All rows are made from the same 7 directions, up to rounding. Whole rows:
[[-14.8 -11.8   8.9  -4.4 -24.4 -12.9   7.6  -5.8  27.1  -0.6 -10.4  15.3
   25.4  18.5   1.3  13.0   5.7 -24.4   6.4  -0.9]
 [-11.5  24.7  -4.4  15.9  -9.0   7.0   5.1   6.1  14.7  -1.1   4.4 -12.8
   37.7  -4.4  24.1  -2.0  -1.5 -18.3  15.6   9.8]
 [  4.9  20.6   0.7  -4.1   0.4  -6.6  16.3 -27.4  16.2 -15.2   6.5 -19.8
  -25.0   0.4   6.9  -7.4 -11.1 -23.8   1.6  -5.0]
 [-11.3   1.7   4.8  13.2  29.4  -3.5   1.9  16.2   2.6   7.9   9.4  13.5
   14.6  -4.7  14.2 -20.6 -14.8  -2.7  14.8   1.4]
 [  5.1  15.8  -3.6   0.0  -0.7   0.3   7.3 -10.9   3.5  -7.1  -0.4 -15.5
  -15.5  -4.4   7.5  -4.8  -6.1  -7.1   2.2  -3.4]
 [  4.5  25.9   1.3 -20.6 -17.1  -5.9  10.3 -35.0  17.6 -11.2  10.0 -18.1
  -15.2  -0.2   3.9   1.0 -12.2 -21.0  -6.6  -5.2]
 [ -0.2  -2.7  -1.9  -4.1 -12.5 -13.9  13.9  -5.8   2.0   4.4 -18.2   0.0
  -24.2   6.8   8.4  -4.9  -8.8   0.3   0.3 -21.7]
 [ -3.8   5.4   5.3   3.8  11.9  -6.0   9.4  -9.5  13.9  -7.3   9.7  -1.7
   -2.6   2.9   4.2  -8.5  -7.3 -18.9   5.9   1.5]
 [  2.4 -18.2  -0.6  16.3   8.6  -4.7  11.5  -3.1  -7.1  -5.1   9.3  -7.3
  -18.4  12.9 -13.0  -1.7  11.0  -1.6 -11.9  -3.0]
 [ 12.4  10.5  -7.5 -17.2 -12.9   6.8  -8.2  -7.9 -17.8   3.9   1.3 -11.6
  -17.2  -9.6  -5.7   4.6  -2.0  21.0 -16.0  -5.8]
 [ -7.3  -3.3   2.4   1.7   1.3  -1.5  -0.9   3.2  -0.9   6.7  14.6   5.9
   17.4   3.5  -1.3  -1.7  -0.7   0.5  -5.4   2.2]]

The start of a row, then its end:
[ 10.7  -2.3  -4.9   0.3  -1.6  23.2 -23.7  11.5 -13.5  -6.2  -2.2  -4.6
  15.4 -10.9 -15.6  19.2  22.3  15.3]	[-2.6 22.9]
[  1.1   0.0  -5.0  13.8  -2.9  13.0  -5.1   5.7  -6.9  -4.1  12.2 -12.3
  18.6   0.0  -6.8   9.2  17.1   1.5]	[-6.4 14.9]
[ -1.4  -6.1 -13.0  22.9 -15.6   0.6  16.1  -3.2 -26.7   9.6  35.4 -28.8
   0.0  15.0  -8.7  -0.6  14.2  13.6]	[-37.5  -8.8]
[  2.8   2.8   2.6 -11.3   4.5  -2.1  -3.0  -5.2  -0.2   0.7   0.8   4.4
  -9.2  -4.0  -1.6  -3.1  -7.8   2.7]	[-0.9 -2.7]
[ -3.2  10.4  -3.6 -11.8 -19.6 -13.2  14.9 -18.3  -5.9  12.6  17.8 -10.4
 -12.2   6.8   5.6  -8.4 -15.4   4.5]	[-22.5 -22.5]
[  3.9  39.7  -7.3  -9.2 -16.3  17.2  -8.9 -10.0   5.3  -5.9  10.5 -23.3
  22.2 -17.4  12.8   6.3  -3.2  -6.1]	[ 2.4 13.9]
[  4.4 -18.0   2.0  18.7  17.7  -4.9  13.6  -7.9  -1.2 -13.1  11.4  -9.2
 -24.7  13.2 -15.4  -3.2  11.6 -10.5]	[-8.2  1.3]
[ -6.5 -14.6  -4.0  42.9   7.3   4.7  13.4  13.3   2.9 -10.4   4.6 -13.7
  15.5  14.0  -0.8   2.8  24.4 -16.1]	[ 5.3 12.3]
[-9.5 -2.9  2.4 -2.7 -5.0 -9.2  4.3  3.7  2.4 11.5  0.7 10.9  9.5  4.7
  7.4 -5.5 -9.0  1.0]	[-0.1 -9.6]
[ -6.8 -14.2  -0.4  13.1  21.0  -8.5   4.8  20.8 -15.8  17.3   0.2  14.4
  -6.4   1.1   7.3 -19.6 -11.0  17.8]	[  1.4 -14.2]
[ -8.7   3.9 -10.2  29.3 -14.7   7.6   7.9  15.6  -2.4   3.0   0.1 -16.1
  29.0   4.9  13.2   3.9  14.3  -3.4]	[3.2 4.7]
[-10.3   3.2   5.9 -12.6 -14.6 -11.2  11.7 -33.0   0.6   7.4  65.8  -9.9
  17.7  18.5 -17.3  -0.6  -4.3 -10.8]	[-44.0  -2.3]
[  7.4  -8.1  -0.6  -2.2  -0.7   3.1  -4.2  -1.0  -3.8  -5.7  -8.9  -0.7
 -12.3   0.3 -10.0   7.5   8.7   4.2]	[-1.9  2.3]
[ -7.7 -19.2   8.7   2.5   4.1 -11.9   6.9  -1.8  10.8  -0.6   0.9  14.7
   1.9  14.2  -6.9   0.1   2.2 -11.7]	[ 0.5 -2.3]
[ -0.5   7.1  -8.9  16.9  -1.5   4.3   7.3   5.0 -11.4   3.4   9.8 -17.2
   1.7  -0.4   7.0  -5.6   2.5   5.5]	[-6.3 -2.5]
[ -5.5   6.9   6.7  -4.6  17.5 -11.5   8.9  -9.1   7.7   2.6  15.7   5.7
  -7.9   0.1   7.0 -18.1 -20.4  -9.5]	[ 1.6 -7.5]
[  2.5  15.2   2.3 -14.0   3.8   8.4 -11.2 -10.7  -1.0  -1.6  26.1  -4.1
  13.0  -8.9  -6.6   1.5  -4.1   0.1]	[-9.7 12.3]
[ -8.6 -18.0  -6.5   6.2 -22.5  -3.0   0.0  17.5 -20.0  22.7   0.1   6.9
  18.3  10.5  -1.7   5.6   8.6  24.1]	[-17.2 -12.0]
[-0.2  0.3 -0.9 11.2  5.0  3.6  3.0 -0.8  1.0 -5.9  9.5 -8.3  4.4  2.3
 -2.5  0.5  6.8 -6.8]	[-1.2  7.2]
[  1.3 -20.3  -0.8  22.8   7.1  -9.1  17.2   5.2   4.8  -9.4 -24.1  -1.9
 -26.7  13.0   0.5  -2.5   9.6  -9.9]	[10.9 -8.7]
[-12.3   1.0  -3.1  27.5   5.0  -4.7  16.5  10.2   3.6   4.0   7.1  -6.6
  14.2   7.6  15.9 -11.9  -1.1 -10.5]	[ 6.4 -3.6]
[ 0.3 -3.0  2.8 -1.2 18.0 -1.0 -3.1  2.6 -7.6  4.2 12.7  6.4 -4.5 -3.3
 -3.9 -9.4 -6.9  7.4]	[-3.9 -0.1]
[  9.7   3.4   1.7 -25.9 -28.4   5.9 -11.7 -18.1  10.8 -11.9 -14.3  -2.4
  -1.1  -0.6 -13.8  25.6  11.8  -5.7]	[-4.0  8.1]
[ -6.0 -23.0  -2.3  20.7  -2.6   6.9  -6.2  24.7  -8.0   4.8  -7.5   8.4
  25.8   7.6  -6.5  11.0  22.1   8.3]	[1.9 9.6]
[ 12.5  -1.4   9.3 -30.6  -6.1   7.9 -20.6 -16.8  15.6 -18.5 -13.7   9.8
  -4.3  -5.9 -21.1  23.3   9.7  -9.1]	[ 4.7 18.1]
[ -0.5  20.2  -9.6  13.5  -4.4  -4.1  19.2  -4.6  -1.5   1.1   0.0 -23.0
 -15.1  -1.8  21.5 -14.6 -11.4  -4.5]	[  2.1 -14.6]
[ 22.4   8.0  -7.8  -2.1  -5.3  14.7  -4.0 -16.9  -6.9 -22.2  -5.2 -28.6
 -31.7  -6.5 -15.7  14.5  17.1   0.5]	[-8.1  9.9]
[  2.3  11.5  -4.3  -9.4 -17.1  -0.2   1.7  -8.1  -1.3   2.6  -2.0  -8.6
  -3.7  -2.1   4.8   2.7  -4.0   2.9]	[-5.7 -6.7]
[ 13.6 -10.5   0.8 -12.3  -0.4  -2.7  -3.2  -4.4  -0.6  -8.6 -31.7   5.1
 -37.6  -1.9  -8.4   6.4   2.5   5.8]	[ 6.2 -7.3]
[  9.1  15.5 -10.3  17.1  -5.4  11.2   9.3 -12.4  -3.9 -15.5  13.9 -36.5
  -9.2  -0.4  -1.6   4.0  13.2  -9.1]	[-9.0  8.2]
[ 2.8  4.7 -2.8 -2.2 -8.9  5.2 -2.5 -5.0 -2.7 -2.1  6.4 -8.7  4.0 -0.7
 -4.2  6.5  5.6  1.1]	[-7.5  4.2]
[-6.2 -6.4  0.0  3.2  4.8 -2.5 -1.8 12.5 -8.9 12.9  4.2 10.2  9.6  0.3
  3.1 -6.6 -4.6 11.7]	[-2.2 -4.8]
[ -5.2  -8.0  -3.1   9.5 -20.2  -5.1  11.7  -4.0   1.4   1.3   3.2  -8.2
   6.2  14.8  -2.2   7.3  10.8  -5.9]	[-10.7  -5.2]
[ -3.9  -5.3   2.5   0.5 -12.3 -23.6  26.6 -13.7  19.3  -3.7 -26.6   0.8
 -32.0  15.4  12.9  -7.0 -10.6 -19.8]	[  9.8 -25.5]
[ -4.0  -5.5  -1.8  20.1  -7.5  -0.5  10.0   6.2  14.0  -9.9 -20.5  -5.2
   6.1   8.4   7.6   6.5  13.0 -17.7]	[16.0  3.4]
[  5.8  28.7  -7.6 -14.5  -7.8  12.6 -13.4   2.4  -8.9   6.3  -1.9  -8.6
   7.2 -21.1  13.1  -1.4 -11.4  15.1]	[2.7 1.6]
[  4.0  -1.6   3.4 -24.4 -11.2 -11.2  -0.2  -8.9   5.2   3.4 -23.8  12.5
 -23.7  -0.7   1.8   0.8 -12.5   4.2]	[  3.3 -16.5]
[ 13.8  -8.2   0.4 -12.9 -17.7  17.0 -19.9  -8.9   1.5 -17.6  -7.2  -5.1
   5.8  -0.5 -27.7  32.9  29.4  -0.5]	[-7.8 23.2]
[  8.5  12.3   2.6 -15.2  11.0  -4.9   2.5 -15.4   4.0  -6.1  -2.8  -2.5
 -30.8  -8.0   2.6  -9.8 -16.5  -3.1]	[ 3.3 -7.5]
[  3.3   9.0  -3.9 -18.6 -21.3  -1.8  -1.8  -9.8  -6.8   8.0   0.3  -4.4
  -6.0  -2.3   0.5   3.9  -6.4  11.3]	[-13.2 -10.8]
[-11.9  -0.3  -8.4  21.4 -25.2 -12.2  26.9  -1.5   0.5   8.8   3.7 -16.7
   4.7  18.1  14.9  -4.5   1.8  -7.7]	[ -9.5 -18.8]
[-10.6 -12.4  11.1 -12.3 -15.6 -16.6   9.7 -19.3  19.5  -0.2  12.4  11.7
   9.6  20.0  -9.9   7.0   0.0 -20.4]	[-10.9  -4.3]
[  4.0 -16.2  -4.1  23.6  14.1  -0.7  11.5   1.4 -14.8  -4.1  14.2 -13.2
 -19.5  10.0 -11.9  -5.1  12.1   3.9]	[-13.9  -1.8]
[-10.9  -7.1  -0.8 -11.8 -18.8 -13.4   1.7  11.3  -7.7  26.2 -12.0  19.5
   7.8   4.2  11.7  -5.2 -14.2  18.9]	[ -4.3 -23.3]
[ -0.6   8.1  -5.1   0.9 -11.0   3.3  -2.2  10.0   0.9   3.6 -21.7  -0.5
   5.5  -6.3  14.1   1.8  -1.8   4.2]	[12.6 -3.4]
[  8.2  12.3  -1.1   0.1  11.2   5.9  -1.3  -5.7   3.3 -11.5  -2.9  -9.8
 -13.9  -9.3   2.3  -3.0  -2.6  -5.8]	[8.3 5.9]
[ -2.8 -21.4   5.1   0.3  18.0  -6.5  -4.1  13.4 -10.7  10.8  -0.4  21.4
  -5.7   2.7  -7.2  -7.8  -3.8  14.9]	[-1.9 -5.9]
[ 16.8   2.6  -9.6 -11.1   0.8  16.7 -21.7  12.5 -29.5   6.0 -12.4  -3.1
 -15.5 -18.9  -7.6   5.6   3.9  37.0]	[-6.5  1.2]
[  0.7   9.0  -5.9  -7.0 -45.3   5.2  -0.5  -7.1  14.0  -6.7 -25.3 -11.6
  15.7   4.1   5.0  25.2  15.2 -10.7]	[4.1 2.6]
[ 1.2 -3.2  0.0  3.9  0.3  5.3 -4.4  3.9  1.8 -4.8 -4.4  0.0  6.4 -0.4
 -3.5  6.4  8.5 -2.1]	[4.0 8.1]
[  9.4  27.2  -9.9  -1.4 -18.3  12.0   0.5 -11.4   2.7 -11.3  -5.7 -28.0
  -3.8  -9.9   8.7   7.9   3.7  -5.8]	[2.1 5.0]
[-5.2 -1.1  2.5  0.5 -0.3 -4.9  3.4  1.1  6.4  2.1 -2.3  5.7  4.9  2.8
  4.9 -2.7 -4.0 -5.3]	[ 4.7 -2.7]
[-1.5 -4.7  1.6  6.3 11.4 -0.3 -1.1 10.1  1.6  0.0 -9.6  7.7  0.0 -2.1
  4.1 -4.3 -1.3  0.0]	[11.4  1.1]
[  9.4   8.6  -6.4  -0.9  -7.9   8.8  -3.0  -4.1  -5.4  -6.6  -5.4 -15.0
  -9.3  -5.8  -1.8   6.8   6.6   4.0]	[-2.5  3.2]
[  8.6  22.1  -3.0 -12.0  -9.8   3.2   2.1 -19.3   6.9 -10.4  -0.5 -17.6
 -14.3  -7.1   3.9   2.4  -5.3  -8.7]	[-0.5  0.0]
